There are 10 hidden switches. A switch that is on adds its own fixed numbers to the row, and there is some noise. The rows also spread widely along 17 directions, which tell nothing about the answers.
In the rows, 128 means zero.
Known rows, each followed by its switches (1 for on, 0 for off):
[104  92 141 114 121 134 122  94 176 137 107 136 114 116 124 157  71 136
  96 123  48 132 140 142 138 112 130 155]
0 0 0 0 1 1 1 0 1 0
[156 133 129 136 139 146 134 158 113 182 100 147 160  95 145 116 111 150
 141 132 129 154 108 116 168 167  86 164]
1 1 0 1 0 1 1 0 1 1
[156 106 111 127 131 138 132 118  93 129 114 138 120 135 187 129 112 146
 111 120 166 140 129 170 121  86  56 104]
1 0 0 0 0 1 1 0 0 1
[106 135 123 158 130 133 137 122 131 142 131 147 120 101  85 168  91 129
 100 154 125 156  87 150 130 130 142 141]
0 0 1 1 0 1 0 0 1 1
[116 114  98 172 132 158 166 119 133 104 168 136 130 152 140  96 117 139
 107 132 118 136 147 175 138  97  76  99]
0 0 1 1 1 1 0 0 0 1
[153  80 140 160 165 138 121 104 118 128 122 109 130 115 129 107 173 126
 120 100 131 129 104 148 111 142 124 126]
1 0 1 0 0 1 0 0 0 1
[130  93 116  81 105 130 124  81 179 165  61 141 125 101 101 153 107 115
  94 108 129 158  77 137 128 177 167 155]
0 1 0 0 1 1 1 0 1 1
[116  95 130 149 147 135 115 130  73 107 134 116 137 104 116 128 134 161
  99 120 103 121 119 117 147 127  82 188]
0 0 0 0 0 0 1 0 1 1
[131 147  71 133 101 154 131 156 165 168 138 122 125 141 157 139  99 116
  95 130 139 127 134 148  96 105  65 120]
0 1 0 0 0 1 1 0 0 0
[ 99 152 100 100  61 103 184 109 162 137  91 121  85 181 120 155  92  75
 116 146 119 142 100 140 136 108 142 131]
0 0 0 1 0 1 1 0 0 0
[ 98  82 185 152 142 148 112 118 153 135 151 160 107  96 115 116 109 160
 111 130  35 144 151 134 140 119 106 156]
0 0 0 1 1 0 0 0 1 0
[ 99 140 135 138 135 111 125 109 118 125 143 139 143  89 121 172  58 119
 131 162 180 123 121 150 164 126 150 109]
1 0 0 1 0 0 1 1 0 1
[139 135 141  98 137 142  90 108 129 129 101 162 102 110 114 120 129 139
 118 118 186 178  52 134 114 183 151 104]
0 1 0 1 1 0 0 0 0 0
[118 131 146 137 131 133 126  97 112  92 147 126  79 145  88  81 174  99
  72 125  95 118 120  90  98 105  95 102]
0 0 0 1 0 1 1 1 0 0
[100 117 139 135 159 127 110  93 160 124 129 123 169 131  98 104 123 113
 133 149 114 133 101 119 141 179 165 191]
0 0 0 0 0 0 1 0 0 1
[152 112 174 116 146 136 157 109 134 129 121 129 107 149 112  71 141 126
 164 138 132 119  94  99 164 140 129 109]
1 0 1 0 1 1 1 1 0 1
[105  70 110 136 122 120 110 117  85  82 123 116 113 140 157  66 144 193
 102 103 161 120 127 151 137 112  70 156]
1 1 0 0 0 0 0 1 1 1
[140 137  83 107 154 152 149  98 148 129 117 147 135 137  62 107 102  99
  98 130 142 139  63  98 121 149 133 101]
1 1 0 1 1 1 0 0 1 1
[ 92 131 159 117 125  95 118  70 159  95  69 139  81 198 137  66 125 146
 126 162 110 136 102 107 118 114 165 155]
1 0 0 1 0 0 0 1 0 0
[166 136 156 144 159 170 100 126 119 143 148 144 122  92  99 133 120 132
 106 106 119 161  67 101 101 180 113  90]
0 1 0 1 0 1 1 1 1 1
[174 118 132 113 193 156 137  86 134 152  97 128 109 127 132 172 117 101
 118 130 155 117  78 135  95  98 135  96]
0 0 1 0 0 0 1 1 1 0
[140  93 159 153  87 140 170 129 121 161 154 147  79 131  94  85 190 102
 107 106  92 133 129 101 108 111  72  91]
1 0 1 1 0 0 0 1 0 0
[144 129  92 175 171 148 117 121  77 115 109 131 137 108 102 157  87 185
  83 130  97 149  70 113 119 124  96 153]
1 1 1 1 0 1 0 1 1 1
[ 80  96  91 131 105 124 114 106  62  46 154 105 112 115 118 107 153 123
  70  85 125 165 118 188 152 115  72 121]
1 0 0 1 0 1 1 0 1 1
[ 88  83 151 147 151 121 130  90 122 105 150 115 124 108 117 112 163  94
 100 118  62 116 154 147 149 109 117 151]
0 0 1 1 0 0 0 1 1 0
[115 168 125 140 132 108 132  98 139 127 109 144 144 177 160  62 122 115
 121 194 157 116 141 116 141 102 114 126]
1 0 1 0 0 1 1 1 0 1
[114  89 147 123 161 157 149  93 218 160 185 127 125 126  82 143  93  64
 125 144  77 120 114 145 102 110 134 132]
0 0 0 0 0 1 1 1 0 1
[ 74  67 118 114 101 110  91 112 131 115 150  88 128 101 161 156 138  93
 110  94 104 141 133 194 130 134 109 179]
0 0 0 1 0 0 1 1 0 1
[137 150 136 166 131 141 143 121 110 150 169 172 165 122 113 129 107 108
 115 150  84 184 100 122 128 162  98 138]
0 0 0 0 0 1 0 1 0 1
[162 111 179 126 146 148 135  67 155 142 101 158  77 176 153 102 146 122
 113 139  83 167  80 115  72 109 106 118]
0 1 0 1 0 0 1 1 0 1
[153  91 138 156 101 126 137 105  62 116 147 147 150 123 102  99 150 126
 107  91 122 128 111  73 128 176 100 101]
0 0 1 1 0 0 0 1 1 1
[ 90 135 141 188 145 118 104 157 117 119 138  90 106 108 157 104 153 155
 131 144 154 113 137 168 155 129 121 158]
0 1 1 1 1 1 1 0 1 0

New rows, each followed by its switches (1 for on, 0 for off):
[140  60 157 131 131 138 137  93 113 133 133 145 134  94 135 150 121 119
 108  88  56 165 122 156 142 145 107 136]
0 0 0 0 1 1 0 0 1 1
[165 107 140 134 168 157 140 111 124 120 110 135 122 179 148  68 148 139
 136 126  90 135  96 101 118 129  92 128]
0 0 1 1 1 1 0 0 1 1
[154 110 139 112 167 135 139 122 121 142 132 141 147 134 149  90 101 111
 141 137 110  95 140  84 151 111  85 109]
1 0 0 1 1 1 0 1 1 1
[109 142 107 176  75 149 141 108 168 138 110 160 116 157 191  91 129 160
  84 126 131 180 164 195 111 122  85 106]
0 1 0 1 0 0 1 0 0 0
[134 118 146  96  91 132 124 124 135 162 120 173  99 153 140  86 146 108
 117 131  94 176 101 117 109 129  77 131]
0 0 1 1 0 1 0 1 1 0
[172 107 144 148 121 132 136 125 102 134 141 109 146 157 140  90 158 106
 157  96 123 121  95  83 120 185 108 115]
0 0 1 1 0 1 1 1 0 1
[109 150 110 130 101 116 106  91 113  67 108 124 144 173 136  65 114 137
  97 119 122 114 138  89 146 156 128 100]
0 0 1 1 0 1 1 1 1 0
[109  75 134 133 173 121 117  91 151 142 174 112 137 114 110 140 151  46
 115 130  90 125 105 150  85 120 125 171]
0 0 0 1 0 1 0 1 0 1
[100  94 153 167 109 145 122 123 143 147 156 173  90 103  80 113 118 178
  79 148  86 125 143 110 109  99  92 139]
0 0 1 1 1 0 0 1 0 0
[141  93 112 133 142 137 102  93 124 122 142 118 110 136 108 127 138 111
  97 103 185 122  65 118  54 141 120 107]
0 1 0 1 0 0 1 1 1 1
[142 117 163 130 176 125  91 111 136 124 114 129 121 151 155 104 101 157
 163 152 205  84 108 101 103 131 148 131]
0 0 0 1 0 0 1 0 0 0
[ 87 130 108 170  86 118 134 125 126 127 135 126 133 106  89 110 119 137
  96 126 147 134 121 124 153 165 134 132]
1 1 0 1 1 0 1 0 1 1
[173  95 120 131 164 143 131  77  97 129  94 155 155  99 116 162  79 152
 115 112 193 121  94 118 122 142 136  91]
1 0 0 1 0 0 1 0 0 1
[136 158 113 179 172 149 152  87 151 132 108 125  86 150 106 140 145 101
  77 152 143 114 104 129  72  90 145  93]
0 0 0 1 1 0 1 0 0 0
[124  57 149 155 149 121 145 113 117 128 127  92 129 116 105 137 137 131
 117 117  53  67 145  88 141 109 114 186]
0 0 1 1 0 0 0 0 0 1
[107  80 128 157  70 126 162  86 142 121 172 145 120 137  94  51 163 114
  83 118 132 125 157 136 126 116  80  92]
1 1 1 0 0 1 1 1 0 1
[127 165  90 170 125 121  82 133 120 134 113 104 148 164 215 105 136 103
  93 138 103 128 144 122  89 112  78 117]
1 1 1 1 0 0 0 0 1 1
[152 165 105 139 122 127 103 151  90 148 118 116 127 166 150  91 170  97
 118 128 151 149  67  84  80 168  86 147]
0 0 0 1 0 1 1 1 1 1
[117  63 179 129 115 101 120  45 136 123 133 167 124 114  96 105 117 112
  73 140 100  86 168  78 105 104 123 124]
0 0 0 1 0 1 1 1 0 1
[130  98 142  94 144 151 168 120 166 166 133 145 116 118 101 127 114 107
 159 145 153 142  80 144 155 140 122 150]
0 1 0 1 1 0 1 0 0 1
[122  82 130 158 149 130 130  72 113 122 143 151 135  99  54 101 162 122
  93 121 143 162  75 136 110 163 137 150]
1 0 0 0 1 1 1 1 0 1
[156 147 132 164 128 135 111 125 137 186  99 141 115 147 155  85 181 106
 105 136 101 158 101 102  73 135  86 137]
1 1 1 1 0 1 1 1 1 0
[ 84 134 119  87  83 142  84 127 172 137 136 171 152 122 104  49 124 123
  93 140 120 143 143  98 148 173 109 125]
0 0 1 1 1 0 0 0 1 1
[109 122 131 101 102 128 115 156 175 172 136 115 131 125 108  79 133 107
 142 128  98 125 116  95 148 167 105 179]
1 1 0 0 0 1 1 1 0 0
[126 155 148 141 204 118  75  99  97  83 173 111 151 160 143 128 100  82
 152 160 130 156  44 127  99 147 135 148]
0 1 0 0 0 1 1 0 1 1
[147 107 149 172 161 112 165  70 138 142  79 118 134 161 171 124 148 108
 137 140 106 137 111 156 127 126 153 160]
0 1 1 0 0 1 1 0 1 0
[125 130 123 110  73 142 158 132 148 142 136 143  94 147 151 119  96 123
 122 133 146 133 134 146 146 106  87  73]
0 0 1 1 1 1 1 1 0 1
[ 74 133 104 175 124 112  93 140 123 106 164  85 137  87 102 154 103 132
 104 129 141 120 106 148 142 171 151 165]
0 1 0 1 1 1 1 1 0 1
[141  59 121 142 125 112 142  50  80 115 144 146 166 113  83 121 136  83
  94  88  85 125 113  84 126 149 109 117]
1 1 1 1 1 0 1 1 1 0
[100 118 130 149 117 131  95 106 184 103 155 111 114 177 164  39 154 102
 113 114 137 107 163 139  89 132 119  89]
0 0 0 1 1 1 1 0 1 0
[130 144 103 129 120 169 111 162 113 124 173 133 164  99 140 162  42 156
 130 124 133 135 122 135 167 146  73  97]
0 1 1 1 0 0 1 0 0 1
[ 93  84 137 188  81 100 128 140 106 135 136 107 125 108 163 134 125 165
 143 101 157 138 141 184 152 154 125 162]
1 0 0 0 0 0 1 1 1 0
[172 157 132 160 146 172 159 143 120 149 143 129 165  75 123 119 110 127
 115 116 139 104 160 111 191 152  96  41]
1 1 1 0 0 1 1 0 0 1
[ 66  87 127 189 127 124 109  91 110 105 159 129 133  60  93 138 162 134
  66 124 105 173 129 208 145 145 128 172]
0 0 1 1 1 1 1 1 0 1
[108  50 157  93 162 131  65  80 106  76 156 112 119  86  87 106 141 118
 101  89 107 121 100 126 126 133 115 125]
1 0 1 1 0 1 1 1 1 1
[142 161 171  95 179 156  93  95 177 114 137 131 110 153 151  93 118  84
 135 157 131 129 106 127 118 121 139  56]
0 0 1 0 1 1 1 0 0 1
[ 97 136 132 127  83 110 125 116 162 114  94 108  76 177 191 106 119 128
 112 142  87 143 141 168 135  85 115 112]
1 0 1 0 1 1 0 0 0 1
[116 122  93  76  83 130 161 148 109 142  86 123 118 116 116 133 119 138
  96 119 112 122 122 108 185 130  84 168]
0 0 0 0 0 0 0 1 0 1
[132 141 120 123 104 123 116 107 124 127 141 170 126 188 123  80 117 115
 123 138 145 179  65 111  80 158 110 124]
0 0 0 0 0 1 0 1 1 0
[ 95 154 157 152 149 118  85  92 145 128 146 165 160 101 129 109 104 115
  92 182  95 143 146 124 142 141 141 132]
0 0 1 0 1 1 0 1 0 1
[160  95 159 121 126 146 137  84 190 176 147 167 143 137  85 131  80  97
 134 123  97 128 101  82  88 165 146 108]
0 0 0 0 0 1 1 1 0 0
[125 147 128 167  85 133 125 142 156 155 148 134 148 162 142  95 117 123
 135 136 115 155 116 116 111 180 115 143]
0 0 0 0 0 1 1 0 0 1
[137  92 138 165 134 127 141  67 106 124 109 117 156  93 133 168 137 105
  81  91  45 142 139 132 145 159 137 137]
0 0 0 0 1 0 1 1 0 1
[103 114 174 156 151 108 103 105  93  72 205  81 120 117 119 101 177  58
 146 118 134 141  91 161 142 148 131 101]
1 1 1 0 0 1 1 0 0 1
[121  91 125 118 112 148 158 106 192 183 120 165 127 104 155 130 105 108
 121 120 104 161 153 189 143 115 102 113]
1 1 0 1 1 0 0 0 0 0
[110  75 172 106 106 121  88 114 141 141 179 135 113 101 138 133 118  88
 143 118 105 171  99 170 118 133  98 127]
1 1 1 1 0 1 1 0 0 1
[ 94 125 114 166 163 122  98  78 114  75 122 112 147 112 156 124 130 114
  73 117  71 163 137 186 143 126 131 129]
1 0 0 0 1 1 0 0 1 1
[111 133 125 148  96 129 147 133 118 115 160 137 120 121 122 161  60 151
 123 130 125 163  95 157 154 146 118 118]
0 1 0 0 0 1 0 1 0 1
[159 143 143 166 159 133  94 130 100 137 126 119 120 134 201 139 128 130
 126 137 140 127 121 139  97 109  86 109]
0 1 1 1 0 1 1 0 0 0
[138 153 162 132 136 142 138 156 178 159  99 104 116 147 150  72 145 137
 162 137 120 110 127 104 163 166 134 151]
0 1 0 0 0 1 1 0 0 0
[137  66 159  85 129 132 109 123  87 128 124 147 139  60 148 145 110 146
 136  90 146 139 140 162 184 150  93 135]
0 0 0 1 0 1 1 0 0 0
[163 135 135 179 128 141 180 123 131 187 102 130 127 112 100 142 146 106
  98 141  88 118 127  97 128 119 111 124]
1 0 1 0 0 1 1 0 0 1
[121 110 114 110 114 135 130 122 117 163 110 150 111 119 106 162 108 115
 107 145 108 165  77 132 116 102  89 165]
1 0 1 1 0 0 1 0 1 1
[123 118 115 133 145 100 122 118  66 122 127 128 126 122 175 143 130 103
 127 140 155 157  96 171 135 111  94 146]
1 0 0 1 1 1 0 1 0 1
[105  96 114 146 122 114 150 103 112 114 144 110 141 119 112 144 106 105
 122 107 130 101 130 126 153 144 137 133]
0 0 0 1 1 0 1 1 1 0
[137  99 137  91 112 145  90 161  99 145 141 115  86  69 124 142 134 141
 120  92 180 111 111 132 140 128  84  86]
1 0 1 0 1 0 1 1 0 0
[113 123 107 100  90 113 136 136 153 182 140 142 137 124 175 138 104  70
 126 147 160 121 161 158 129 104  82 133]
0 0 0 1 0 1 1 1 0 0
[103 113 104 146 138 110  69  87 114 127 147 137 141 115 124 123 159  68
  69 129 113 156 119 144  61 119  95 152]
1 0 0 1 0 1 1 0 0 0
[109 141  69 133 143 128 123 109 130 125  66 118 116 142 158 120 143 135
 103 128 170 156  91 185 129 124 137 139]
1 0 1 1 1 0 0 1 1 0
